The same things were measured in two ways. Each way mixes the same 11 hidden numbers, adds some noise and spreads widely along 7 directions of its own, which tell nothing about the thing.
(in the rows, 128 means zero)
Some things both ways: the first way, then the second way.
[131 163 117 151 103 154 124 131 122  99 156 142  94 103 114 106  85 104
 176 159  95 107 156 155 105  92 113]
[ 92 135 111 134 130 115 150 153 116 124 132 132 121 155 154  90 121  87
 145 109 154 167 112 122  81 125]

[111 142 154  85 132 102  75 127  96 130 132 140 133  94  65 138 187 151
  75 104 149 144 116 113 167 132 122]
[117 121 105 104 151 108 129 139 160 169 128 161 140 157 150 120 168 107
  93 113 206 151 139 106 115 161]

[125 100 126 146 205 101 107 148 111  96 120 168 111  92 131 103 133 112
 116 162 147 116 155 123 139 159 127]
[135  94 104 133  88 145 122 187 118 149 147 120 160 116 121 125 151  95
  97 121 159 145 155 173  93 119]

[109 163 150  53 136  89  99  91 129  81 191 132  85  82 121 127 134 112
 130 163 164 115 179 134 145 142 123]
[121 146 119 108 109 118 103 139 149 142 151 161 122 133 147 161 163 152
  89 192 135 118 100 105 140  85]

[ 76  67 127 108 157 131 142 138  94 158 148 150 160 104 149 123 137 132
 115 136 174 171 156  82 126 178 131]
[154 151 139  78 112 132  98  97 140 129 135 154 136 156 128 161 179 138
  71 115 152 112 116 103 169 121]

[147 131 109 140 145 146 110 109 207 143 125 132 163 127 178 124 131 161
 114 129 151 136 137 142 117 110 144]
[156 122 143 120 128 151 140  80 142 112  94 118 124  80 103 136 114 114
  91 129 118 103 161  85 157 159]

[154 158 121 156 125 136 181 117 177 116 171 176 114 103 211 100 117 137
 155 135 158 171 157 138  96  95 165]
[133 151 130  82  86 108  94 140 116 128 136 147  87 134  92 160 164 122
  73 136 118 111 184 126 168 118]

[175  61 134 157 136 131 110 129 197 136 101 105 172 155 169 122 111 108
 132 122  89 147 122 139 149  82 111]
[147 118 110 126 138 129 116 132 109 151 159 146 141 135 134 146 115 123
 123 131 131 132 111 154 123 116]

[137 133 150 115 115 109 111 126 115 115 115 124 134 101 103 165 127 108
 104 113  82 133 145 138 155 150 104]
[103 134 113 131 103  99 132 122 108 150 132 121 124 135 134 122 158 137
 147 114 133 162 121  97  83 125]

[104 167 107  80  64 138 102 125 154 156 173 132 165  82 165 190 146 157
  77 103 190 165 129 127 162  87 171]
[165  72 134 177 176 131 145  83  57 109 101  95 115  29  68 109  43 107
 149 128  82 128 133 184  81 115]

[121  83 164 143 129 102 124 146  91 185 138 131 138 120 153 133 163 144
 119  93 169 157 116  86 138  96 137]
[134 134 152 118 178 130  88 121 130 163 150 177 132 131 122 157 136 112
  74 130 117 128 168 139 186 139]

[168 126 100 113 141 130 105 134 150 114 143 138 139 114 109 126 124 118
 132 131 123  95 157 148 153 156 105]
[114 150 141 143 116 152 120 131 145 152 162 133 137 142 146 154 133  96
 112 114 124 129 145 114 157  98]

[165 157 166  93  19 141 139 119  87 184 156  87 137 154  75 188 130 115
 126  78  95 121 114 159 184 119  95]
[129 125 110 141 112 137 136 173  88 109 122 113 137 120 149 109  91 117
 162 155 125 130 132 168  92 128]

[ 95  86  97 203 186 113 177 152  38 103 126 171  68  85 174  65  98  67
 142 181  99  94 199 165 110 147 157]
[121 193 113 166  94 150 115 134 152 163 177 188 126 175 183 158 130  73
 127  50 117 137 189  96 148 161]

[156 209 123 140 134 133 142 113 184 103 142 185 115  97 171 134 149 170
 122 131 147 137 153 150 112 145 170]
[110 115 154 133 130 120 111 130 131 144 101 117 132  98 136 147 120 165
 131 177 130  98 141 148 136 117]

[143 155 131 143 102  96 165 181  76 109 167 160  90  53 131 149 138 107
 128  80 143 140 116  88 145 106 126]
[130  78 125 123  76 113 119 160  79 120 125 116  91  67  60 101 125  80
 103 119  85 156 165 156  73 114]

[154 228 124  43  81 177 120  11 251 128 154  73 146 183 119 150 130 162
  86 149 127 119 122 199 150 170 110]
[116 124 139  64 106 126 110 125 113 151 127 135 145 123 132 100  97 165
 180 148 122 126  89 129 133 148]

[108 149  99 132 117 163  74  98 180 162 107 106 147 139 174 144 157 171
  90 128 146  98 127 155 122  95 173]
[127  93  79 119 182 120 151 151 157 162 155 167 150 158 142 120 100 120
 138 109 140 116 110 166 144 129]

[121  71 160 140 200  72  76 168  95 145 116 142 152  84 161 150 125 108
 130 117 135 123 174  87 124 169  97]
[159 106  92 131 151 158 149 168 136 112 133 147 149 146 152 118 115  89
  93 147 137 135 124 136 115 137]

[123 104 135 135 174 122 103 172 131  84 149 155 100 112 121  79 137 124
 162 158 184 114 103  84 153  92 128]
[177 112 135 102 103 185 133 129 155 108  99 134 162  95 119 102 120 100
  79 110 136 122 168 112 127 176]

[130  96 158 159 140 127 133 121 132 175 102 128 146 147 157 128 159 161
 116 104 129 149 118 102 119 138 135]
[165 120 134 125 127 155 139 101 135  95  69 117 126  86 116 131 125 127
 112 146 131  81 181 106 144 157]

[107 110 152  87 111 106 120 107  78 180 183 121 120 114 134 150 137 116
 101 130 193 159 140 126 145 115 118]
[125 155 143 169 132 123 124 118  78 111 132 118  81 107 123 139  60  94
 159 117  95 113 159 169 123  96]

[165 102 118 162 150 122 116 144 144 102  71 132 164 101 110 133 114  92
  99 104  29 130 155 160 141 149  92]
[149 145 109 169 153 143 144 109 158 156 156 156 143 130 142 150 103  89
  70  78 141 149 159 116 129 158]

[201 178 125  98 165 118  74 135 194 122 131 153 182 112 106 140 141 137
 107 100 128 123 140 161 155 179  77]
[103  87 126  66 119 124 115 155 102 174 154 117 171 114  97 109 129 125
 115 148 148 160  94 145 146 152]

[148  77 109 154 144 142 102 198 110 125 121 143 157 130 120  98 122  93
 146 123 120 116 113 131 181 100 113]
[120 161 131 114 107 138 129  82 112 166 153 136 153 158 134 118 130 115
 179  32 113 157 134  82 147 169]

[157 211 182   8  61 118  47 118 159 145 158  77 168 143  51 197 180 148
  77  62 170 122  67 135 225 110  80]
[142 115 124 105 128 122 137 113 163 118  94 136 135 114 125 141 135 160
  82 148 133  92 131 107 151 164]

[158 158 138 109 110 114  94 166 175 136 141 156 177  83 172 178 146 151
 106  80 180 150 137 123 156  84 152]
[130 121 126 144 131 106 137 104 129 118 106 119 111 102 122 149 116 145
 110 147 119 106 123 122 122 125]

[108 174 134  81 131 120 122 114 186  85 180 110 123 103 193 134  94 101
 124 158 171 137 131 127 156 112 125]
[179  75 112 113  61 135 123 131  98  75  84 127 121  87 125 124 147 134
 112 158 111 101  91 120  62 144]

[117 177 102 112  99 149  94 142 124 142 152 140 133  93 133 169 135 143
 107 123 167 106 132 142 143 116 144]
[154  94 121 155 160 153 149 145 141 129 135 123 144 113 102 137  94  87
  58  95 102 128 175 170 149 134]

[152 177 137 168 116 126 125 161 116 102 195 171  63 108 160  77 117  92
 190 143 140 145  99 126 117  42 117]
[124 131 140 123 143 110 131 115 111 114 102 132  83 139 132 133  99 110
 142 124 113  96 154 124 146 139]

Other things, the second way, with their names:
<451>: [124 133 133 125 176 120 128 102 127 126 105 159 112 112 140 124  94 125
 146 153 139  98 126 125 150 145]
<514>: [111  93 124  61  97 113 121 119 102 130 106 124 123 114 153  99 118 148
 199 201 153 112  32  84  98 136]
<153>: [126  82 157 130 146 127 113  88  98 151 112 114 147  72  99 121 114 158
 159 138  84 126 108 136 125 118]
<316>: [155 138 129 187 134 153 110 123 110 129 135 152 124 120 159 164 112  89
 132 105 128 100 170 158 123 114]
<517>: [134 123 141 109 115 127 127  84 152 120  91 135 119 119 133 141 155 122
 104 121 157  95 124  73 144 153]
<42>: [128 116 170 168 165 132  73 119 118 161 159 154 153  85 126 200 115 157
  70 171  93 102 115 193 177  95]
<37>: [134 107 132 153 172 123 101 121 141 132 128 164 137  85 127 164 141 147
  82 190 147  94  99 173 137  64]
<179>: [117  59  96  76  68  95 120 182  74 138 148  94 137 125 100 132 166 157
 132 184 109 142  64 147  95 102]
<108>: [119 127 136 130 167 120 113  98 117 205 169 135 162 142 140 139 105 131
 137  90 141 171 108 136 131 140]
<205>: [136  99 138 104 115 138 125 114 130 148 127 117 145 100 102 131 129 122
  85 134 120 140 135 100 139 158]
<115>: [106 186 129 168 169  95 136 105 147 121 122 142  99 147 154 166 113 136
  89 128 155 111 141 143 151 102]
<404>: [144  88 126 144 129 142 121 152 100 119 131 123 139 140 143 134 119 102
 142 108 131 104 113 198 110  95]
<18>: [154  72  98  76 144 124 120 120 120 146 133 171 167  88 104  99  97 178
 157 154 110 113  54 171 122 135]
<487>: [120 111 106  52 141 118 133 119 155 162 147 167 140 151 126  91 130 120
 131 114 158 153  77  94 136 143]
<214>: [128 103 122  74 135 123 120 109  98 159 134 131 159 119 115  95 120 150
 169 132 132 155  77 120 116 144]
<285>: [ 82 148  98 114 103  87 138 121 127 160 154 148 117 143 121 115 143 133
 161  87 125 152 113 106 122 120]
<360>: [113 100 148 153  93 143 149 116 135 101  71  85 130  51 113 111 107 102
 125 132 147 102 150 117 105 151]
<421>: [129 100 112 116 167 116 146 111 111 129 115 127 111 114 102 106 122 122
 161 135 102 127 134 117 126 101]
<43>: [152  59 115 121 113 141 118 149 100 124 117 121 169 110 107 131 184 127
 108 131 129 118 114 157 111 119]
<45>: [167 156 133 134 130 161 144 115 148  69  88 128 103 119 143 141  95 108
  95 149 120  77 166 114 152 129]
<12>: [136 129  95 135 146 112 144 111  60 140 161 121 111 118  99 113  71  94
 181  87 112 154 127 161 109 113]
<139>: [148  97  93  87  86 120 134 170 138 125 145 134 151 128  67 133 184 111
  10  98 136 145 153 155 144 145]
<312>: [133  93 110 191 197 129 127 154 127 138 157 147 111 109 138 175  86  90
 102 174 130  92 128 203 139  49]
<401>: [138 139 105  96 115 124 145 105 128 132 100 122 135 163 166 114 153 139
 165 123 167 130 121  65 100 161]
<355>: [153 147 130 194 155 141 144 111 157 112 110 140 105 155 182 171  96 104
 110  94 135  81 170 140 122 117]
<321>: [140  69 105  79 108 131 141 130  81 144 149 109 139 125  91  86 125 116
 180 109  75 166  93 110 100 113]
<455>: [134 132 110 124  95 133 140 148 130 119 127 126 127 119 124 127 110 112
 108 124 129 126 147 134 117 144]
<98>: [ 84 173 198 164  90 133 111  73  99 120  92 100 101 101 180 134  74 113
 200 116 131 102 110  93 114 140]
<146>: [ 84 134 178  81 103 107 108  82 142 164 118 119 124 134 115 137 170 159
 123 106 102 131 122  61 171 133]
<294>: [161 106  99 152 147 143 172 114 106 104 132  94 114 128 114 125  88  70
 142  88 129 122 130 145 109  88]
<387>: [142 109 126  86 106 149 108 111  96 144 135 133 152  95  92 112 160 120
 144 132 116 139 127 104 139 123]
<431>: [123 126 138 181 157 135 107 116  90 162 173 136 125  82  97 151  74 106
 163 102  71 121 157 201 151  66]
<90>: [133  89 118 128 116 145 135 171 142 127 129 125 128 170 166 136 128  78
 123 104 166 103 130 160 113 114]
<402>: [100 116 133  58 127 121 122 107  97 182 163 124 143 103  93  90  78 114
 166 128 124 176  79  99 144 155]
<320>: [107  76  98  69 102 111 128 151 101 157 142 146 167 132 130  70 124 135
 188 117 145 157  44 142  87 154]
<171>: [116 126 140  96  89 140  98 127 163 160 141 158 165 131 114 142 217 120
  57  97 145 142 137  92 160 139]
<277>: [142  94 136 129 110 142 110 137 107 151 160 113 137  80  99 160  93  99
  75 148 123 131 126 160 137 125]
<409>: [126  89 136  98 107 124 113 109 110 149 116 126 156  49  98 113 116 151
 119 178 134 138  81 120 106 160]
<114>: [110 149  95 138 177 109 142 171 122 121 140 143 115 174 157 130 135  99
 114 147 190 131 132 171 121  79]
<315>: [143 139 118 101 111 128 130  76 125 118 122 149 121 105 115 136 115 137
 145 120 111  97 107  95 154 143]
<295>: [120 118 102 126 157 131 132 142 104 162 175 165 129 128 103  96  71  82
 187  63  91 143 148 186 143 109]
<30>: [149 149 162 194 141 139  91  86  93 133 128 109 146  69 111 215 109 159
  88 147 107  78 160 189 180 106]

Some of these things the first way, each followed by its name:
[137 167 111 116 219 102 113 130 193 113 130 193 177  56 218 147 123 155
  90 137 192 139 218 149 101 199 156] -> <455>
[150 135  93 121  83 169  94 105 183  92 132 116 128 141  95 117 112 110
 113 162  84 130 108 182 171  66 128] -> <108>
[107  14 138 176 137 137 130 187  74 192  83 113 157 140 118 128 157 157
 125  92 168 109  99  63 153  93 144] -> <171>
[113  95 121 151 134 136 161 123 163 172  98 152 190  92 203 157 158 195
 101  84 138 160 189  96  92 165 190] -> <37>
[157 146 118 153 134 129 115 193 105 142 132 180 136  89 101 128 164 158
 124  88 182 111 114 113 150 103 140] -> <360>
[113 119 153  93 120 112  67  98 156 174 130  93 152 129 153 175 171 170
  93  99 156 133 119  95 137 129 129] -> <421>
[ 32 145 160  23 116 123  71  50  49 189 169  67  84 142  56 174 177 158
  49 164 230 103  98 107 159 176 107] -> <146>
[133 124 113 161 130 136 150 168 100 107 149 156 111 107 149  80 123  89
 165 121  96 132 137 127 126 111 120] -> <315>
[136 170  78 113  95 179 140  83 148 153 138 112 131 141 105 152 134 143
  80 127 107 116 113 158 136 188 114] -> <90>
[ 74 139 111 139  87 151 138 167 101 119 160 147  97 100 179 113 160 145
 144 123 177 123 116  96 142  56 206] -> <18>
[124 158 101 131 102 157 126 158 131 133 136 134 145 110 137 138 138 136
 120 107 139 110 124 134 152 120 145] -> <320>
[ 78  46 120 204 165 129 147 105  76 189  84 130 106 113 179 138 126 143
  89 155 134 134 152 111  78 136 160] -> <205>
[ 84 117 138 131 125 124 129 111  69 152 118 113  99 120 117 154 156 133
  95 126 111 122 116 100 131 178 125] -> <153>
[144  85 158 123 169 106  95 112 180 161 110 105 174 143 179 143 126 135
  99 129 161 134 142 135 148 121 121] -> <42>
[146  64 136 175 151 133 104 132 176 144  93 118 153 149 179 126 121 123
 122 135 120 147 107 121 131  71 130] -> <355>
[136 126 156  89 184  94  61 170 132 119 122 122 170 117 111 143 147 109
 113 102 129 117 113  93 184 202  65] -> <43>
[141  90 127 144 109 126 147 150  95 139 138 128 130 132 126 109 132  96
 130 113 101 139 123 133 171 116 122] -> <316>
[128 162 146  99 185  93  68  86 144  82 164 113  75 116 149 123  84  61
 130 200 115 104 146 162 130 156  65] -> <179>
[ 81  85 149  87  99 126 109 113  61 190 130  99 141 130  91 171 168 141
  78 106 146 142 116  96 163 159 120] -> <214>
[121 149 146 128 100 153 100 119 146 123 157 148 124 116 133 110 106 128
 159 160 145 148 155 160 109  45 140] -> <115>
[ 51 111 142  82 127 120  89  88  82 157 158 120 109 117 131 147 152 142
  83 175 188 143 146 124 146 133 158] -> <401>
